All groups share one centre, and each spreads out both ways along 9 directions, with some noise.
In the rows, zero is written as 128.
Some rows, each with its group after it:
[109 139 107 119 135 160 136 156 122 145 118 107 135 146 125] : B
[115 115 144 178  68  93 100 154 109 160 108 183 140 134  24] : B
[ 96 123 113 114 143  85 102 139 113 162 111 111 146 118 111] : F
[103 130 107  99  92 200  97 111 123 143 123  79 121 169 137] : A
[108 125  81 128 184 146 151 192 117 115 104 124 142 128 134] : A
[142 121 149  78 106 161 222 183 161 155 157 130 113 126 113] : L
[133 152 112 125 164  88 122 106  95 102  99  77 124 156 183] : F
[114 129 107 120 134 173 146 150 122 165 152 108 113 141  93] : C
[101 119 113 114 131 142 111 175 138 115  89 162 154 134  97] : A
[ 92 113 197  94  64  94 106 178 146 157  84 128 139 136  98] : C
[104 142  84 137 133 136 101 117 100 145 113 120 140 143 100] : B
[108 119 107 114 153 126 125 162 122 160 124  76 124 110 141] : A
[127 140  77 145 129 169  91 100 116  84 114 159 147 139 131] : F
[129 132 139 130 131 126 125 168 142 141 130 166 147 109  99] : L
[106  95 150  78 137  87  95 183 154 110  89 103 122 108 154] : B
[134 137 117 169 162  96 173 142  92 125 127 120 111 161 103] : F
[125 142 150 133 115 142 100 108 128 147 154 119 144 121 147] : L
[113 180  89 123 110 138 128  98  97 130 128 130 172 168 152] : L
[128 125 109 174 102 100 127 184  83 160 103  77 100 149  74] : C
[111 112 149 108  75 171 106 146 139 170 133  95 109 140 100] : A
[136 129 116 147 150 118 152 115 120 159 170 123 118 118 108] : F
[ 58 143 212 128  62  96 165 154 138 180 132 113 181 144 175] : A
[143 141 128 176  77  86 118 113  84 188 160  83 121 120 107] : C
[106 123 130 122  88 136 106 127 121 137 115 133 141 143 107] : L
[111 122 138 108 121  97 110 159 141 169 133 158 148  99  74] : C
[114 132 139 121 103 141 140 157 129 151 137 142 140 137 100] : F
[154 126  78 152 127 149 146 157 117 134 188 139 123 102 102] : B
[149 120 125 121 146 129 117 114 142 156 169 111 110  87 121] : A
[133 129  76  96 203 146 162 220 141 113 117 120 129 103 136] : B
[123 142 110 118 140 138 134 143 118 137 125 103 129 131 141] : B
[ 99 141 178 194 116  92 192  99  99 138 161 108 158 148 204] : A
[ 92 110 107  95 114 113  82 151 132 206 138  67 133  85 109] : B
[172 123 142 105 144  96  96 147 129 108 103 114  88 118 108] : A
[ 90 136 134 123  57 137  93 137 125 138 100 163 171 145 106] : C
[107 102 146 127  87 148 102 165 138 120  98 141 129 132 108] : C
[139 151 128 124 123 140 136 148 106 103  99  89 109 176 144] : A
[115 159  76  64 138 185  65 105 157  84 107 162 187 108 192] : F
[125  90 137 119 158 175 129 136 141 133 120  47  71 132 151] : B
[119 166 108 103 219 117 126  81 149 206 146 117 139  71 122] : B
[121  83 143 116 138  85 105 189 150 155 113 127 114  77  83] : L
[113 109 159 123  89 119 105 133 132 155 128 109 121 123 117] : B
[ 95 134  93 139  83 210 140 171 122 135 130 167 152 166  78] : B
[136  69 124 133  83 178 153  71 150 102 158 160  86 145  91] : L
[118 101 144 117 111 153 114 151 155 156 146 130 120 100 102] : L
[116 113 133 163  65 105  87 133 107 119 100 118 136 122 130] : C
[140 178  44 140 134 116 176 149  99 134 143 230 186 131  59] : L
[127 171  90 116 118 139 116 129 108 127 119 112 154 144 157] : F
[123 167 126  99 164 146 116 163 150 118 122 170 181 112 157] : L
[119  80 136 134 106 134  68 146 144 104  92 141 114 109 102] : F
[110 130 115 105 136 131 105 134 131 138 119 120 145 121 137] : L
[134 158  98 117 143 138 133 148 115 104 111 150 156 143 143] : F
[107  86 123 215  85 184 149 110 111 153 181 136 109 139  89] : A
[128 162 173 127 113  66 157 150 131 159 137 173 165 125 101] : F
[142 119 121 142 145 106 143 165 115 150 131  93  98 115 104] : F
[165 193 130 150 109 106 172 100  89 143 163 108 144 150 163] : C
[127 135 105 116 161 162 155 147 126 152 149  92 106 134 126] : C
[126 144 131 118 143 112 142 150 117 142 129 125 124 153 103] : C
[102 126 110 114 152 131  74 136 128 110  92 123 152 123 142] : L
[  6 115  82  92 120 211 121 188 152 159 101 139 202 133 142] : A
[116 163 142  97 125 140 143 151 146  95 104 178 174 156 151] : C

New rows, each followed by its group:
[135 143 133  88 143  69 129  95 145 129 142 141 149  95 150] : L
[140  99 131 110 101 131 110 148 148 112 179 137 130  92 140] : B
[131 120 105 134 140 122  97 132 124 116 117 133 125 113 116] : F
[119 126 111  95 122 139  82 150 139 146 115 127 128 113  92] : A
[120 142 164 112 121 123 138 133 124 149 128 129 121 169  99] : C
[123 158 155 111 121 151 141 101 121 103 124 160 147 195 141] : C
[146 106  91 150 136 178 140 166 122 100 149 122 106 132 117] : B
[103 115 139 130 141 114 121 125 129 133 124 104 138 120 159] : A
[125 120 168 107 190  99 147 175 148 155  77  97  95 115 110] : B
[ 76 130 100 127 122 175  66 161 104 133  81  80 143 166 141] : L
[129 132 103 129  85 167  85 116 115 154 136  78 110 122 133] : F
[111 136 130 102 141 116  94 179 156 186 143 145 165  66 102] : L
[118 121 141 107  84 155 140  94 145 145 156 134 132 134 127] : L
[134 159 162  73 205 113 157 119 155 140 111  76 117 112 202] : B
[140 121 159 122 137 111 129 119 140 156 146 113 114 101 129] : B
[137 118 163 161 108 118 111  85 113 126 119 104  98 153 124] : B
[136 122 137 127 180 106 142 163 125 136  99  89  99 120 126] : B
[175 153 115 141 110  83  97 123 124 142 159 161 146  70 113] : F
[161 146  57 136 168 196 133 123 112 114 159  92 108 122 156] : F
[ 95 124 175 101 116 125 152 153 155 154 134 149 152 130 111] : F
[146  91 103 139 136 173 122 115 126 104 166  73  78 125 162] : B
[124  96  84 133 123 127  96 152 106 111 131  68 106 126 144] : B
[164 129  64 176 100 150  83 106  94 151 171 114 111  96  92] : F
[132 118 136 137 141 167 144 147 137 119 115 116 106 152 119] : B
[ 90 122  97 103 190 139 112  94 128 104 112 132 151 137 155] : F
[130 101 105 129 106 125 155 128 131 135 145 164 120 120  77] : L
[105 104  94  89 145 128 110 120 144  96  96 149 138 120 124] : L
[120 108  42 135  74 161  87 164  91  70 157 121 143 156 147] : B
[104 185  42 101 107 143 166 116  96 153 141 144 178 162 118] : L
[130 163  87  96 144 153 120 133 128 115 124 149 158 133 130] : A
[127 126 164 107 140  94 138 167 142 161 110 104 120 112 118] : B
[101 142 111 125 129 145 145 170 118 128 106 139 157 151 119] : A
[ 77 132 158 114 151 126 176 145 130 131 108 140 144 184 128] : F
[ 85 111 128 135 215  99 173 133 109 134 111  90 111 169 127] : F
[111 133 126 119  86 165  94 113 138 135 136 141 149 130 130] : F
[ 87 123 174 104 129 130 103 137 161 154  75 173 147 129  85] : B
[128  66 190 117 164 194  98 150 185  84 116 109  80 113 167] : L
[140 105 174 113 132 171 140 101 150 121 142  70  85 138 180] : B
[184 142 217 177 176 114 118 193 151 132 156 145 115  84 140] : L
[143 165  35 114  99 188  54  71 126 139 170 154 176  78 134] : F
[170 173  81 150 118 119 126 121  83 134 145  88 127 127 148] : F
[106 107 184  97 141 138 114 111 182 174 133 147 127  83 111] : B
[129 133 109 132 103 125 105 190 127 136 107 156 144 109  82] : F
[132 165 115 115  61 223 134 171 132 117 124 149 151 162 125] : F
[ 77 104 135 129 125 177 111 172 138 162  68 112 110 153  64] : B
[102 140  93  36 104 166 196 118 144 165 154  64 124 144 166] : L
[120 146  37 111 114 138 100 128 113 141 185 145 178  98 130] : B
[115 143 134 116 133 118  83  90 121 140 132 102 147 122 168] : L
[110 121 181 153 127 135 169 146 151  80 111 187 153 155 158] : A
[162 155 117 106 106 127 102 126 124 155 150  64 117  92 171] : F
[145 124  96 110 153  52 127  96 118 166 162 112 123  78 121] : L
[184 151  92 134 143 164 130 156 132  94 136 134 117 106 144] : F
[104 111  85 132 107 169 105 143 132 144 143 134 134 120 101] : B
[151 151 176 124 145  94 194 165 136 147 148 135 124 131 133] : F
[116 133 123 121  91 101 112 159 111 118 120 120 147 141 137] : B
[ 93  95  73 126 192 118 114 172 116 144 110  69 114  98 143] : A
[126 114 156 128 141  90 102 175 129 137 100 113 124 108 115] : L
[114  96 128 139 163 130 126 128 129 124 123 115 106 133 112] : F
[180  86 131 166 133 109 111 141 110 110 127  96  51 127  81] : A
[126 122  99  96 129 124 118 161 136 131 152 125 148  95 140] : B
[157 136  77 149 127 210 153 196 105 106 121  78  85 161 123] : F
[135 119 107 150 117 162 143 117  99  84 101 103 101 189 129] : L
[107  93 110 124 174 133 109 171 134 140  88 109 103 109  89] : B
[107 121 136 121 140 151 109 117 146 154 120 136 131 118 109] : B
[ 86  94 146 128 177 103 137 119 144 119 119 175 146 134  99] : F
[124 127 101 146 148 146 152 142 123 157 163 128 121 123  96] : F
